Each new row is followed by its nearest point in the smallest flat space through zero that holds the last named rows.

z_772 (5 x 18):
0: -311  -11  269 -100   32  -95  -84  515 -194   86  511  529  -97 -127  433 -531 -192 -161
1:  165  139  205 -135   32   92  -86  151  296 -316  542  -25 -815  176  344  448 -286 -460
2: -328  537  129   38  -48  651  -13   61 -228 -103  238  228 -228    5  189 -346 -240  198
3: -210  -87  119 -319  375   87  102  288   61 -250  664  107 -397  377  366 -264 -493 -617
4:  -88  356  563 -403  210  181  -37  383 -384  -24  573 -123 -321 -498  175 -468 -286 -123
New rows:
  85  -91   37 -114  302  339 -248  -32  300 -204 -222  300 -151  253   19  109  232   19 :  -19   19 -125   96  -44  113    8  -89  137  -92  -16   69 -107  230   50  153  -38  -34
 134   -5  204  256  348  246   87  228  147  -84   62 -342  168 -352    8 -299 -180 -210 :    0   48  138 -209  184   40   61   41 -148  -13  110 -220   11 -135  -72 -189 -101  -74
  42 -259   97  307  197  352   54 -210 -390  227 -190  325  -52 -161 -169 -321   41  -69 : -151   58  -29   34    2  107   30   -3 -151   75  -79   86  206  -38  -39 -262   11  156
  -5  -18  362  192  375  103  382  -51   15 -205   67  -68   15  -79   23 -321  -91  279 :  -93  102   60 -112  126  154   63    2 -154  -10   53 -100   58  -49  -51 -236  -97   18

z_493 (5 x 18):
0:  174  180  327 -815  103 -431 -204 -544  328  481   86 -130    9  -34  -68  342 -403 -326
1:  228 -203 -155 -272 -366  322  327  229  551  206    0  184  -51  478  223  706  152 -709
2: -488 -210  310 -191  -26 -541  184   13  -64  800  133 -252  -27  174  432  542 -242 -354
3: -207  -15  289   98 -241 -300  256 -204   37  341   85  291  291  118  437  815 -125 -100
4:  395  274 -216 -365   87 -113  510 -177 -195  438  385  -87  269  -45  561  434 -276 -214
New rows:
 411 -133 -127  190   21  -45 -141   -3  348  260 -699  393  699  202 -387   31   -6 -157 :  133   16   83  -32 -172  132 -106 -129  314 -201 -118  280   49   79 -154  206   76  -55
 -49  -16  -19 -287 -319 -125 -387  193 -158  285  -58  -62   21 -195   63   -3 -235  445 : -114   27  120  -44   91 -190  -93 -102  -92  100   14  -93   -5  -88  -23  -72 -102   84
-273 -142  126 -191   24  -77  524 -225   -8  330  418 -183  -78   28  157 -302 -133   -5 :  -95   -8  -18 -125  129 -193  123   42 -193  325  136 -253  -28  -25  197   -6 -136  -81
-102  204  -21  -63 -248  116   54  -91 -217 -275  540 -201 -114 -252  -50 -166  263 -334 :  116   43 -144  -34   71   86   57   63  -77  -32   51  -85  -22  -35   11 -146    8    5
 192  173  356  164 -390  308  160 -109  307  -32 -144  195 -145  171  -87 -157 -113  110 :   89    4   38   45 -130  136  -81  -61  207 -209 -102  222   34   50 -130  102   91    4

z_844 (5 x 18):
0:  182  -15 -383 -100 -189  111 -288  176 -107 -131  181  126 -229 -496   93  -36 -247 -517
1:  248  -51 -383   11 -815 -144 -413  362 -299   35  -61 -146 -151   18  218 -190  573 -623
2:  176  315   76   31 -129 -218 -156 -341 -416 -202 -331  297 -429 -102 -193 -451  485  -44
3:   -3   32 -815  204 -617 -123  -12  287 -437 -170  259  134  -71  276 -594 -336 -109 -563
4: -174  130  -27 -600 -351 -192  124 -348  431 -170 -157  -71    7  130 -238   -7  103 -597
New rows:
-292   26  302 -174   98   75   11  239  -97  294 -190   69  211   45  -26 -183 -162  -93 : -48 -23  61 -18  51   6  60 -14  82  31   0 -45  71  64   8  57 -22  66
 164  241  226 -387   29 -331 -273 -206  336  268  103 -182   92  215  218   36 -337  298 :  -79  -26  240 -187  127   15   77 -120  289   51  -72 -109  105    8  135  163    1   72
 153   84  -56   83   59 -367  165  314  195 -284 -290   48 -279  213 -338 -170  121 -271 :  -36  103 -103  -46 -180 -126   51 -114  -78  -95  -68   64  -62  150 -249 -162  118 -150
 146  118  182  390  362  131 -255 -192 -382   11   51  225  334 -235  138 -291   69  271 :  143   50  140  311  301   65  -93    0 -319   16  -38  170 -158 -183   91 -111   33  406
 155 -225  142  239  279 -134  162  -23  228 -183 -389 -251 -350 -157    2    5 -201  -34 :   12   34  137  -54  178   37   -1 -111   59  -22  -39   52  -50 -145   62   31  -59   91
  89  341  -93 -170  292  189  112 -203   41 -115    0  295  242 -157   60 -374   -5  283 :   -3  113  123   -1  260   12   56 -214  -38  -92  -52  171 -117 -134 -110  -70 -108  162

z_367:
0: -200  185  -45 -315   14 -369 -496 -137   94 -394 -479  660  183  499  170  308  404 -144
1: -326   -9  140 -232 -130 -367 -139 -190  815 -253  -72  509 -106   52  -13 -251  238 -212
2:  618  184 -320  230   84  -68 -253  -99  687  355 -491  240   47  423   74 -223 -187 -403
3:   85  229 -392 -164 -656 -141  342 -498  654 -265 -147  -57 -411  339  -80  106  -39 -395
4: -107   68 -472   82  481   22 -168 -247  405  -60  -20  124  326  189  106 -302  114  -96
New rows:
  77 -200 -370  244   19  -83  303  -30 -271 -117  -46 -156   -1    6    4 -126   57   84 :   14   32 -227   59   56  142  131  -87 -144  -15   93 -228   43   16    2   32  -50   37
 551  -98  144 -338 -546  430 -188  390   43 -101  -63  458 -280 -254  381   28  -51   56 :  231  -12  377  -33 -319 -128  -64  203  -17  144 -196  145 -216   -9  -43  136  -85  -64
 409 -215   58 -128  269   30  -70  -58 -314   69 -166  -19  137  335 -263 -100   16    9 :  203   42  -55   93  145   58 -146   96 -201  134 -152   11  128  113   60   80  -46   12

z_178, 5 rows:
0:   53   22   -4 -249 -336  155  135  124 -133 -146  182  -48  -61  300  398  331  113   99
1: -389  179  153 -108 -320 -193  178  197 -425 -521 -257 -567 -145  -31  226  -91 -433  126
2: -113  -59 -174 -126 -171 -153 -144 -126 -146 -120 -376 -183 -398   73   21 -187  256  475
3:  164  -46  213 -168 -135 -198   42  -69  -58  -28  173 -412 -166   78  249 -238 -342 -140
4:  208 -314   79   95 -252  -82  106   62  -81  358  -65  225 -205  655 -143   73  328 -198
New rows:
 -63  215  250  -12 -128 -107  -12 -296  315  164  195 -346  213  223  -75 -172  275 -205 :  171  -83   82  -21   18  -67  -14  -72   70  139  126  -47  -43   67   22 -108  -65 -134
  29  147  225  265  -17 -324  248 -376  217  356  208   16  381  -35 -194 -111  -43 -282 :  144  -74  156  170  191  -73   19  -27  136  236  139   74  142  -36 -193 -138 -190 -372
-202 -188 -329  233  262 -121  136  251 -289   64   13  189 -388 -361 -232  347 -192  323 : -229   74 -106  119   67   30  -22   57  -55 -104 -240  100   55 -133 -178   37   85  137
 339   68  186  -58   91  390  335 -245 -301 -133  261 -298 -232  321  374 -356 -370 -210 :  215  -38  225 -198 -170 -108   93  -21  -40  -13  298 -339  -94  145  327  -98 -317 -202
 303 -352  -98 -349 -327  225  347  -67   -2  286 -173 -183  132 -239  321  272  189  207 :  134  -14  -79 -217 -147  115  -18  -39   21  -22  160    1  -89  134  276  158  177  162

z_327, 5 rows:
0:  140   -6 -168  -19 -309  532  363 -117    0   82 -163  -62 -313 -484 -201  184  275  141
1: -331 -103  192   54   73  259   56 -246 -429 -404  100  -55 -391  198  434   78  -16 -228
2:   -7 -555   63  -75 -182  -44  334   74 -299 -123 -440  253 -257  -97  -11  111  -87    6
3:  344 -135  610 -396  102   83   52 -333  313 -403 -273  431 -205 -513 -120   19 -164 -442
4:  335 -179 -385 -284   83  550  166 -351  -39 -612  101  137 -228   90    2  254   71   -7
New rows:
  -5 -329 -214   81 -211  258  114 -163 -135 -380  -91  130  215 -387  119  -93  216   73 :   96 -170 -129  -76  -93  231  194  -81  -90 -144 -107   66 -176  -90  -41  125   60   42
  31  142  570  -51 -333  411  284   70  461   74  562   12   32   90  -35 -328 -109  570 :   30  280   50   31  -20  133  -56  -64  180  133  111 -119   20 -193  -70  -28  108   -9
  25  182  550  265  141 -144  -95  254 -173 -104 -163  143  215  132  160  -65  -71  -49 : -177    1  341   50   88 -293 -135   57  -35   40  -32   41   48   61  131 -124 -143 -165
-141 -244   26 -200   -6   31  119  103    9 -337  118  -16   73   28 -137  -77 -331  -33 :   61 -168    1  -95   68  -57    6  -28  -43 -186  -50  130   -8  107   31   24  -94  -52

z_177 (5 x 18):
0:   29  276  125 -815  -60  115 -168 -313 -483  315   31 -205  349 -605  184  306 -380  335
1: -291  109   51 -334   -5  155  -93  -18  338  283  298   60   92 -175 -289   54 -447  447
2:  498 -155 -263  -13   27   53  276  -90  145  209  -37  172  298 -407    6 -251   49  412
3: -260  702 -291 -515   88   18  203 -253  659  621  183   -1  372 -276   -3  167 -327  409
4: -163   96 -570  -90   63 -174  -49  270  114 -196   51   44 -170 -188  437 -117 -582  135
New rows:
 276 -280 -215  269   54  282  296  301 -109 -248 -300  -67 -269  246  219   35   35  -70 :  194 -234 -170  313   13 -102   52  162 -108 -277 -126   60 -148   78  170 -180  122 -156
-354  328 -197   41  152 -374 -220  286  365 -340   35  211  -18  354 -136  -41  376 -152 : -302  201 -123  257   59 -123   48  125  366  -83   17   11 -196  388   13   10   65 -270
 192 -348 -270  -68   19  322  -25  351   56 -129 -290  -85 -104  389 -337 -275 -265 -363 :   -5 -264  -25  252   -5  -11  -48  194   26 -218   29   86 -191  130  -61 -148  -27  -35
-165   94 -181  255  166 -121  174 -286 -276 -138  -28 -199  205  -65 -342 -333  238  -85 : 131 -10  27 108   5 -13  90 -58 -10  16 -81   3  48  54  -7 -20 226 -93
-324  212 -174  229  108  239  382 -126  141  230 -135  -48 -259  123  -59 -357 -391 -368 : -203  184 -177  106   53  -87   59   82  319   -2   37   27  -91  175   43  -10  -52  -84

z_808:
0:    9    3  440  325   26 -291 -188  -48   57 -174  -21  -32  253 -594   31   55  265 -615
1:  -35 -294 -263  481 -105 -301  304   17 -292 -229  -68 -405 -471 -534   60 -382  277   68
2:  233 -320  197 -217 -353 -778  216  198  -95 -178  106 -448 -294 -691  -54   22   26  -61
3:  451 -655  140 -174 -366 -606  433    6 -141  -82 -627  -37 -109 -458  180 -187  128 -312
4:  -60  109  116  138  -91  -84  410  488  -29  116 -756 -105 -137 -386   31 -163 -105 -467
New rows:
 141  253  -61  223  160  -10  450 -479  141 -303  453  108    0   38   45   -1   20  460 :  -33  -76 -184  105   58   55 -127 -231  -67 -100  362  -45  -72  116   -5  -40  114  292
 469  -57 -441  442  -26   -5  140   68 -162   49   10 -123  153 -156  106   56  330   24 :   10 -179 -130  261    8  -29   69 -137 -121 -101  -60  -40  -99 -113   76 -184  186    8
-156  351   73 -168 -283   20   12 -327  219 -473 -443 -339  152 -104  222 -279  -73 -359 :    3   16  129  100   -2  -38   51   77   16    8 -244   34   71 -167   35  -30   36 -275
   0  -62 -169 -139  -45 -184   97 -156   87 -255  -15 -247  425 -134  392  308 -117   67 :  115 -121   90 -123  -66 -153  -43  -76   16  -39   77   10   55  -50    8   62   25  -15
-553 -284 -289  112  181   50 -108  -13 -155  -62 -217  -47 -185  -15  111  -69  178  387 :  -93  -60 -294  252   55  140  101  -72 -135  -43   -1  -72 -204   66   37 -207   94  211
 251   95   48  657 -114 -233  -39  160  -65   17  574  481   83  -48   14  -56  318   -4 :  -54  -27   41  288   94  -28 -206 -221  -25 -155  267  -26   78 -153   16  -20  227  -63

z_544, 5 rows:
0:   71  358 -116 -114  434 -184  168 -174  815  -24   39  530 -164  321 -516   60  184 -815
1:   38  164  -64  -86  640  -50  246  613  222  134 -299  265   48  422 -129 -136  304   76
2:    8  359  290 -131 -119 -142 -245 -138   49 -197  332  497  102  249 -485 -183  331 -359
3: -335  -60   80 -492  -25 -130  222  106  265  176 -264  356   38 -481 -458  108  181 -300
4: -172  300  139  -72  110 -346  405  -59  514 -379  214  497 -314  767 -760   27  409  -86
New rows:
 559   78   69  -18 -439  -47  151   27  305  -53   14  323  167  205 -130 -247   29  -20 :   38  146   75    9    3  -52  -68  -58   52  -95  136  157    3  184 -151  -63  106 -117
 167  117   16   35 -140 -229   59  520  -58 -369  115 -570  -61 -133 -212   -7   -9  497 : -101 -114   65   53 -108  -21  135  152 -224  -99  -14 -146  -52  147   44   -7   40  480
-181  104 -199  111  179  -55   39 -126  198  386  -99  -67  255   81 -168  142 -292   60 :   18  -33 -124    5  145   11  103    8  172   77 -109  -34  -56  -37   46   70  -69  -97

z_637:
0: -692    4   81   63 -708  379 -392 -179  -53  -62    6 -121   20 -360  123 -283  259  205
1:   -5 -181  -11  170  -22   20   -1 -477   -2 -422 -263  409  -86 -318  -87    3 -177   83
2:   90  -90 -259 -321 -148  233  149    2   21 -550  128  145 -114  759  -13  116 -375  -80
3:  247  401  259  143  197  324 -131  171  417  -33   15 -356 -260 -213   38 -362 -190  270
4:  -81  -13  229  247  -82  267 -126   47  358  -42  110  -64 -290   84  124   73 -324   72
New rows:
 204  297  119  372   92 -186  301  338  169 -140  -57  205   80   77  147 -286 -206  202 :  270  128   74   56  254   24   52   56  168  -42  -26  -55 -111  -24  -28  -62 -156   57
-281 -111  -13 -283  214   22   34   93  329  152  -85  -32   42   55 -300  342  -10  -51 :  -3 -70  15  27  32 -71  35  75  10 116  65   8  -3 126  28 144 -29 -82
 330 -185 -171  -43 -134 -105  293  188  389 -321 -329  -54 -366  278  281  220 -288  381 :  218  -15    4   11  125  134   91   -2  212 -284   36   87 -206  307   -3   90 -383   -1
-293 -163 -329   44 -382 -248  -66   -3  254 -307 -172  -75  113 -103 -280   27 -101  223 : -183  -86  -58  -20 -224   95  -62 -183  -72 -198  -55  123   10  -52   -4  -36    9   37
-347   19  -70   39  364 -143 -324  -45 -381 -240 -360  -54 -125  -11  -72  167  355  214 :  -60  -33  -66  -31  -41  -91   -4 -135 -160  -19 -106   88  117 -199  -52  -59  162   10

z_877:
0: -268 -519  -68  -68   -5 -261  355  246   42   18    8  189 -303 -128  -41  115  151   26
1:    6 -134 -111 -168  317  229 -120  378  -71  -64 -199 -154  185   10   67  -74  189  348
2: -237  551  131 -139 -121  174 -188 -557   53 -199  455  -60 -389  -25  -89 -203   49 -440
3:  -73  -41 -240   26   46  240  -55  174  145  207  331 -348 -138 -434 -381 -595   64 -302
4: -186  121 -548  -44 -366   58 -279 -449 -336 -290  -77  157 -180 -124    5   11  126   61
New rows:
 146  370   43 -254 -326  256 -116 -315 -318  309  300  199  294  201  357  -18  123  -65 :   99  386   45   22 -102   96 -226 -338  -82 -112   -1    1   93  138   83   45  -88  -37
 173   61 -384 -381 -291 -269  -74 -332  -51  -91 -269  239   86  257  137 -235  387  303 :  -58   21 -304  -46 -160   13 -171 -193 -256 -215 -208  147   11   37  116  150   84  216
  39  396  196  207  260  -57 -323   61 -265 -303 -235  324  283 -293  269 -138  363 -159 :   42  216   -4  -79   65  157 -203  -93  -94 -134  -82  -44  114  116  103   24   37  127

z_508:
0:  366  413   14  135 -195  224 -264  470   98  336   72 -165 -109 -104  -24   75  427  -35
1: -103  428  100  -43  181  -11    6  380  271  159 -414  -26    1 -323 -108  301  133 -125
2:  -80  -49  -42 -257  491  384 -365  402   54 -308  -89 -199  213  320   37 -353  135   72
3: -302 -149 -701   82 -102   37  271   15  532 -215 -274  159  130  -30   71 -303   33 -494
4:  -14  101  286   14 -125  277   16  312 -113 -285 -242 -277  202 -348 -240 -238 -167   13
New rows:
-275  -10   65  -70 -151  -13  -18   12  102  442   78  -86   89  164  -87   33 -108   21 :  17  29   2   8   2 -57   5 -33   8  78  21  37 -45   5  18  84  26   6
  13 -250   10  -71   27  -81  -60   67   69  -22 -344  345 -570  -48  296  237   25  150 :  -74   38  -29  -45  143 -171   36  -98   76  129  -34  127  -76   43   58  216   24   -5
 -42  -46  -12  139  -34   59 -201  120   -6  346  191 -347  -61    1   -8   -6  -60  257 :  168   64   95   24  -52   69 -133   75 -102   95  137  -72  -47   47    5    8   99   94

z_60, 5 rows:
0:  310 -404  297   68  385  572  472  269 -195  -92   57  198  320 -527  -51  180 -208  388
1:  425 -153  286  -34  316  587   66   10 -451  -24 -221 -607  146 -806  156   11 -182  185
2:   61  279  721  137  775  126  -82 -174 -375   61  -27  -41  574 -359 -456   -8  -38   89
3:  -73  397  -41  -35   -1  116  250  135 -678 -191 -498  313  458   -4  107   -3 -752  282
4:  616  123  815   49  815  247  269  301  -48 -203 -305  -85  225 -453 -385 -162 -195  452
New rows:
-245    2  -26  -89   22  307  115   87  211  -58 -134 -126 -115  -26   84   98 -135  -48 :  55 -75 -73 -24 -74  73  56  54  -5 -25 -30 -37 -56 -52  91  10 -43  36
 130   49   98   58   39 -570  -69  -79   41  -44   22  -65 -201  -66  -24   78  -99  -36 :   38  142   62  -15   27 -162  -99  -10  117  -15  -68  -78 -105  110  -67 -102   60  -38
 570   23   17   82  308  -68   39  124    0  118  220   95 -149 -419  243  115   62  125 :  245 -185  156    3  159  184  110  112   91  -34   18 -119  -60 -234  -20   -1   54  117
 163  -93  362   23  155  -68  283   24 -109  -90 -134  -95  570 -162 -177  -57 -129  -59 :   92   72  285   46  313  123   86   30 -178  -32  -68   55  249 -179 -153    6 -120  135
-165  -55 -437 -214  165 -337  -14   94   46 -115  -14  127   43 -107 -109  121  -81 -106 : -107   21 -104    1 -100  -70   14   -1    8    0   23  137   11  134   17   22  -28  -23
 273  -13  125  -65 -160  400  -44    8 -402 -262  -82  -15 -333   -4 -302 -251  143   23 :  172    2   64  -32   49   83   24   62  -24  -49 -124 -172  -64 -139   45  -56  -55   71

z_567 (5 x 18):
0:  -64  267  526  420 -154 -145 -383   34   74 -382   53  428  128    1  107  -87   93 -279
1:  272  137 -332 -535 -200 -147  148 -325  193  187  176   52  -43  207   86  265    9  222
2:  278 -384 -139  236  -34 -252  -48  344 -158  637  447 -551  293   40  150   89 -117  -77
3:  341  192  299   47 -121  277  105   46 -328   44 -140   47 -232 -223  288 -126   47  214
4:  -15  -75   29  194 -319 -334  295  -71 -127 -547  179 -346 -741  171  -88   18 -169  104
New rows:
 -11 -108  -55 -206   36  197   51  119 -256  114  325  -42  -98  204  160 -287  -14  115 :  124  -55  -49  -36  -12   49   98   43 -110  146   19 -146  -60  -40   62    0  -26   95
-154   12  -41   33   18  123  193 -111  126 -103  135  110  252  570   29  -75  308   -3 : -93  36 -73 -85   7 -87 -70 -92 167 -55  29 119  99  91 -71  64  19 -64
-435  -61 -296 -231   28  -48  254  111  -91  -31   18   58  366  -91  -69   12  189   25 : -194 -103 -218 -147  188   59   10  -24  127   76  -91   -8  148   20 -166   22    1  -36
   7  113   27 -227 -204   30  -70  241  126  191 -145   44 -212   -4  504   -4 -101   90 : 220 113  55 -94 -96  66  37 -43 -76 109  10  49 -37 -41 158  19  30 116
  -6   17   60  264  -63 -139  281   98  -77 -144  110  147  307  -53  -49  570  570  -77 :    8   39   72   78  -55 -114 -128    4   72  -12  100   84  117   52   32   31   17  -95
